There are 5 ways to turn a row about zero (a turn may also mirror it). The second row of each pair is the first, turned, with some noise. The first 50 pairs use one turn. New pairs use 3 turns, one after the other, and a turn may come again.
(in the rows, 100 means zero)
Some pairs, each with its turns in order after it:
[88, 93, 86, 97, 125, 107, 96, 93, 113]
[90, 85, 101, 110, 101, 110, 94, 122, 87]	k_247

[114, 112, 94, 71, 96, 115, 97, 88, 90]
[110, 115, 118, 106, 94, 99, 129, 101, 102]	k_602

[126, 116, 94, 85, 123, 116, 103, 102, 88]
[98, 108, 118, 136, 86, 86, 106, 98, 91]	k_443

[127, 106, 96, 90, 100, 128, 118, 100, 101]
[107, 125, 104, 96, 103, 72, 117, 110, 110]	k_602

[138, 112, 67, 96, 138, 84, 117, 90, 101]
[140, 112, 74, 115, 90, 99, 109, 106, 145]	k_602

[113, 102, 136, 103, 72, 113, 100, 85, 94]
[71, 89, 85, 112, 122, 115, 125, 110, 107]	k_443

[79, 87, 88, 132, 135, 88, 108, 116, 114]
[94, 80, 78, 102, 106, 104, 59, 122, 123]	k_602

[88, 103, 96, 92, 91, 83, 94, 94, 106]
[119, 108, 94, 102, 97, 85, 95, 91, 93]	k_182

[68, 110, 118, 117, 94, 98, 103, 91, 125]
[93, 83, 111, 73, 111, 121, 90, 110, 124]	k_443

[95, 103, 69, 82, 122, 108, 95, 90, 110]
[110, 115, 115, 107, 81, 73, 86, 92, 118]	k_443

[88, 96, 92, 96, 101, 141, 122, 108, 75]
[126, 87, 99, 123, 91, 88, 111, 136, 112]	k_443

[105, 96, 91, 91, 94, 109, 88, 103, 137]
[119, 96, 112, 66, 110, 100, 100, 110, 102]	k_602

[106, 98, 82, 120, 108, 108, 100, 133, 97]
[102, 108, 100, 95, 83, 130, 112, 119, 119]	k_182

[94, 80, 97, 60, 97, 114, 124, 106, 127]
[117, 107, 104, 87, 68, 103, 133, 89, 128]	k_443

[89, 123, 109, 119, 116, 95, 104, 114, 126]
[107, 89, 69, 126, 95, 106, 112, 122, 91]	k_182

[90, 85, 112, 98, 91, 121, 168, 109, 91]
[123, 100, 98, 154, 80, 76, 113, 68, 83]	k_247

[86, 112, 112, 87, 82, 79, 103, 146, 114]
[92, 114, 87, 80, 93, 86, 71, 68, 71]	k_247

[104, 116, 102, 91, 78, 98, 102, 70, 104]
[111, 98, 114, 105, 120, 86, 99, 85, 75]	k_182

[71, 95, 118, 112, 96, 104, 95, 89, 85]
[102, 87, 66, 98, 99, 102, 97, 114, 107]	k_535

[71, 89, 119, 116, 119, 101, 109, 93, 84]
[73, 108, 97, 120, 103, 111, 71, 110, 97]	k_602

[79, 91, 116, 82, 76, 94, 85, 88, 86]
[108, 101, 98, 91, 143, 89, 105, 90, 98]	k_247

[87, 93, 96, 80, 115, 114, 89, 109, 124]
[99, 97, 109, 78, 119, 120, 78, 91, 91]	k_535

[94, 61, 79, 121, 117, 107, 112, 100, 111]
[119, 103, 115, 128, 89, 116, 91, 127, 81]	k_247

[87, 103, 95, 84, 103, 69, 85, 109, 98]
[94, 85, 103, 79, 114, 96, 73, 95, 94]	k_247

[103, 117, 72, 112, 85, 85, 89, 128, 85]
[132, 133, 104, 98, 99, 117, 116, 113, 112]	k_182

[109, 90, 92, 113, 86, 101, 124, 112, 92]
[108, 94, 107, 120, 114, 82, 112, 109, 98]	k_535

[93, 90, 119, 90, 113, 126, 95, 88, 76]
[76, 96, 88, 87, 101, 96, 81, 128, 106]	k_535

[129, 115, 109, 114, 94, 92, 91, 108, 99]
[120, 99, 81, 112, 115, 85, 109, 93, 86]	k_602

[104, 125, 97, 85, 96, 120, 95, 96, 106]
[82, 125, 95, 95, 97, 96, 86, 89, 88]	k_535

[126, 125, 126, 129, 122, 116, 99, 107, 110]
[79, 81, 87, 122, 129, 116, 118, 126, 111]	k_182

[88, 63, 91, 102, 74, 72, 87, 95, 116]
[103, 116, 66, 58, 104, 99, 99, 86, 105]	k_443

[93, 106, 84, 124, 102, 104, 116, 74, 126]
[100, 90, 119, 113, 87, 132, 118, 100, 86]	k_247

[68, 106, 100, 93, 79, 93, 125, 92, 123]
[105, 86, 106, 105, 106, 111, 107, 68, 67]	k_247

[122, 102, 102, 101, 121, 90, 89, 85, 99]
[90, 123, 108, 116, 105, 103, 91, 83, 96]	k_443

[117, 100, 90, 97, 109, 123, 97, 90, 105]
[122, 119, 110, 98, 99, 93, 103, 114, 98]	k_602

[74, 108, 110, 81, 71, 109, 105, 132, 127]
[106, 100, 68, 79, 84, 90, 136, 91, 77]	k_182

[114, 103, 105, 93, 124, 79, 111, 123, 95]
[97, 97, 73, 110, 113, 104, 115, 107, 119]	k_602

[123, 108, 106, 105, 97, 91, 102, 74, 78]
[109, 93, 104, 102, 102, 100, 113, 96, 140]	k_247

[85, 105, 152, 111, 81, 84, 112, 95, 92]
[79, 110, 63, 124, 116, 92, 105, 67, 97]	k_182

[123, 88, 88, 113, 96, 104, 106, 78, 73]
[86, 114, 108, 111, 98, 90, 121, 124, 124]	k_535

[124, 84, 76, 100, 149, 106, 63, 100, 82]
[91, 95, 101, 94, 95, 93, 77, 161, 131]	k_247

[110, 100, 101, 102, 116, 120, 112, 96, 118]
[87, 75, 107, 104, 99, 106, 104, 116, 90]	k_182

[136, 97, 129, 90, 71, 70, 90, 99, 112]
[110, 89, 105, 118, 121, 70, 129, 68, 126]	k_182

[105, 84, 112, 69, 93, 108, 100, 94, 110]
[87, 100, 107, 109, 106, 109, 65, 96, 111]	k_535

[75, 114, 102, 93, 104, 101, 145, 93, 132]
[148, 117, 90, 106, 109, 93, 68, 102, 80]	k_535

[124, 77, 89, 123, 124, 98, 83, 109, 72]
[85, 84, 127, 87, 100, 105, 137, 123, 112]	k_535

[127, 113, 109, 86, 106, 108, 110, 135, 103]
[100, 97, 87, 102, 124, 78, 131, 113, 111]	k_602

[82, 128, 125, 107, 79, 99, 111, 92, 112]
[116, 106, 67, 115, 85, 97, 87, 91, 81]	k_535

[92, 99, 93, 122, 121, 79, 84, 108, 90]
[109, 111, 111, 91, 116, 100, 72, 101, 76]	k_443

[92, 140, 101, 93, 110, 90, 87, 96, 104]
[87, 84, 128, 102, 107, 90, 89, 81, 100]	k_443

New pairs, each followed by its turns in order:
[73, 92, 102, 77, 93, 106, 90, 112, 109]
[108, 91, 85, 123, 85, 102, 86, 97, 113]	k_602 k_247 k_602

[123, 87, 98, 94, 90, 142, 110, 113, 88]
[116, 111, 82, 66, 105, 95, 81, 72, 107]	k_443 k_602 k_443

[124, 122, 120, 92, 108, 118, 135, 98, 119]
[80, 104, 133, 82, 110, 99, 137, 100, 84]	k_182 k_182 k_247

[104, 81, 88, 107, 131, 117, 110, 104, 83]
[119, 105, 97, 89, 123, 64, 88, 95, 100]	k_602 k_443 k_247

[112, 92, 99, 135, 94, 65, 91, 120, 99]
[98, 104, 62, 120, 107, 108, 87, 128, 108]	k_535 k_182 k_535

[98, 111, 90, 116, 119, 103, 63, 122, 120]
[113, 98, 101, 116, 122, 126, 67, 88, 81]	k_602 k_182 k_535

[121, 108, 113, 99, 82, 111, 103, 109, 88]
[100, 113, 81, 111, 98, 96, 117, 100, 122]	k_247 k_247 k_443

[100, 103, 107, 93, 106, 100, 122, 102, 88]
[113, 94, 106, 114, 88, 92, 101, 101, 105]	k_182 k_182 k_602

[104, 86, 75, 115, 102, 137, 73, 85, 76]
[137, 97, 78, 118, 112, 98, 114, 118, 133]	k_602 k_535 k_535

[74, 79, 90, 117, 134, 94, 89, 132, 91]
[69, 113, 86, 135, 89, 96, 70, 85, 101]	k_443 k_443 k_602

[127, 74, 108, 98, 78, 102, 127, 70, 126]
[115, 103, 76, 133, 85, 128, 124, 77, 112]	k_602 k_602 k_247

[115, 96, 106, 99, 82, 114, 126, 113, 93]
[92, 111, 112, 91, 87, 120, 115, 111, 91]	k_535 k_182 k_247

[114, 103, 106, 85, 93, 78, 120, 86, 99]
[87, 75, 94, 97, 102, 92, 93, 79, 113]	k_247 k_182 k_182

[104, 92, 84, 126, 71, 109, 111, 134, 95]
[89, 117, 122, 126, 80, 121, 104, 74, 83]	k_182 k_247 k_182

[105, 109, 107, 90, 90, 102, 137, 95, 110]
[113, 120, 100, 96, 113, 66, 108, 96, 102]	k_443 k_602 k_182

[94, 111, 98, 106, 79, 97, 108, 109, 88]
[99, 122, 91, 95, 90, 101, 94, 116, 97]	k_247 k_602 k_535

[119, 114, 95, 109, 93, 138, 101, 112, 90]
[107, 117, 92, 88, 96, 82, 92, 111, 135]	k_182 k_535 k_182

[133, 87, 115, 107, 113, 96, 108, 69, 94]
[110, 97, 121, 123, 99, 119, 109, 111, 68]	k_602 k_182 k_443

[102, 79, 92, 100, 118, 78, 76, 137, 132]
[86, 120, 69, 91, 92, 115, 56, 87, 121]	k_443 k_443 k_602

[98, 104, 79, 117, 99, 74, 85, 88, 90]
[78, 80, 100, 91, 116, 113, 82, 96, 118]	k_443 k_443 k_247

[124, 102, 93, 74, 102, 90, 83, 119, 105]
[119, 96, 113, 80, 106, 103, 124, 124, 109]	k_182 k_247 k_247

[101, 83, 91, 91, 112, 101, 107, 99, 101]
[104, 104, 112, 117, 100, 94, 93, 86, 101]	k_182 k_247 k_443

[107, 95, 95, 77, 105, 90, 71, 88, 122]
[117, 78, 88, 92, 108, 92, 67, 111, 108]	k_602 k_182 k_535

[67, 86, 98, 54, 95, 108, 104, 88, 83]
[121, 94, 117, 97, 86, 88, 122, 94, 147]	k_535 k_182 k_182

[80, 103, 113, 102, 137, 71, 95, 94, 110]
[118, 91, 109, 109, 87, 93, 57, 106, 115]	k_535 k_182 k_535

[73, 111, 118, 91, 97, 97, 151, 119, 129]
[88, 65, 92, 105, 124, 52, 116, 103, 83]	k_602 k_443 k_182

[113, 91, 84, 72, 92, 104, 109, 91, 89]
[129, 105, 104, 110, 106, 103, 110, 109, 82]	k_602 k_443 k_247

[86, 113, 100, 101, 92, 102, 128, 103, 82]
[91, 99, 81, 117, 91, 90, 84, 84, 85]	k_182 k_247 k_182

[82, 132, 113, 100, 110, 98, 81, 129, 84]
[102, 70, 98, 108, 84, 109, 116, 110, 63]	k_182 k_182 k_443

[73, 112, 87, 93, 132, 101, 121, 104, 81]
[102, 61, 116, 89, 103, 88, 92, 102, 131]	k_182 k_443 k_535

[82, 116, 110, 121, 106, 107, 96, 109, 76]
[98, 64, 104, 107, 119, 95, 78, 111, 111]	k_443 k_535 k_535

[119, 98, 86, 98, 101, 80, 81, 117, 130]
[104, 78, 89, 93, 75, 115, 80, 108, 76]	k_602 k_535 k_535

[105, 76, 104, 115, 98, 110, 97, 75, 126]
[68, 101, 117, 97, 113, 86, 95, 121, 103]	k_247 k_182 k_602

[69, 136, 105, 130, 103, 91, 102, 97, 99]
[93, 66, 104, 68, 107, 120, 127, 99, 97]	k_182 k_247 k_443

[82, 122, 78, 84, 96, 87, 92, 130, 71]
[107, 149, 125, 105, 107, 81, 93, 92, 106]	k_247 k_247 k_443

[125, 103, 75, 125, 99, 132, 100, 109, 122]
[96, 89, 146, 100, 73, 118, 94, 103, 90]	k_602 k_602 k_182

[92, 110, 75, 80, 91, 99, 72, 89, 118]
[101, 139, 124, 81, 100, 103, 93, 109, 98]	k_443 k_602 k_602

[122, 105, 89, 82, 80, 126, 131, 104, 93]
[88, 81, 124, 126, 76, 113, 83, 87, 110]	k_182 k_182 k_602

[103, 96, 109, 54, 103, 118, 133, 80, 86]
[64, 144, 101, 94, 103, 101, 124, 79, 98]	k_247 k_443 k_535

[87, 95, 64, 78, 98, 103, 88, 77, 81]
[113, 139, 103, 107, 77, 73, 101, 107, 104]	k_602 k_247 k_535

[104, 86, 118, 122, 117, 80, 61, 88, 115]
[98, 117, 77, 122, 119, 125, 76, 86, 114]	k_443 k_443 k_247

[102, 116, 111, 106, 111, 87, 75, 104, 96]
[85, 98, 85, 116, 97, 110, 92, 105, 116]	k_443 k_443 k_247

[77, 88, 104, 73, 81, 86, 101, 90, 94]
[88, 95, 93, 92, 99, 124, 86, 94, 137]	k_182 k_182 k_247

[145, 122, 109, 98, 80, 116, 95, 83, 108]
[102, 116, 87, 95, 153, 107, 86, 105, 108]	k_535 k_602 k_443

[118, 105, 103, 63, 107, 101, 115, 106, 111]
[96, 107, 102, 90, 63, 89, 90, 93, 83]	k_602 k_247 k_602

[107, 111, 89, 97, 102, 93, 72, 70, 100]
[114, 119, 108, 101, 123, 100, 83, 123, 95]	k_535 k_535 k_182

[65, 101, 125, 87, 106, 99, 78, 117, 88]
[81, 66, 102, 85, 100, 115, 72, 80, 99]	k_443 k_182 k_602

[79, 46, 79, 95, 116, 112, 66, 105, 102]
[119, 83, 97, 140, 88, 100, 152, 87, 107]	k_182 k_602 k_443

[91, 133, 105, 95, 114, 98, 108, 101, 112]
[84, 110, 113, 72, 96, 110, 107, 95, 87]	k_602 k_602 k_535

[109, 76, 96, 93, 106, 96, 128, 110, 110]
[76, 84, 112, 102, 84, 108, 119, 90, 100]	k_247 k_247 k_443

[72, 109, 92, 129, 107, 96, 116, 81, 98]
[91, 83, 109, 97, 133, 93, 126, 88, 96]	k_247 k_535 k_535

[121, 86, 101, 72, 106, 101, 107, 115, 123]
[102, 119, 106, 98, 135, 93, 123, 92, 96]	k_247 k_182 k_602

[96, 107, 142, 88, 79, 92, 101, 109, 119]
[75, 89, 70, 120, 77, 109, 119, 98, 96]	k_182 k_182 k_535

[65, 133, 99, 107, 89, 118, 110, 123, 83]
[103, 82, 81, 90, 126, 119, 63, 88, 76]	k_247 k_602 k_182

[91, 120, 78, 96, 88, 114, 100, 87, 94]
[97, 84, 105, 124, 96, 88, 111, 119, 86]	k_602 k_443 k_247

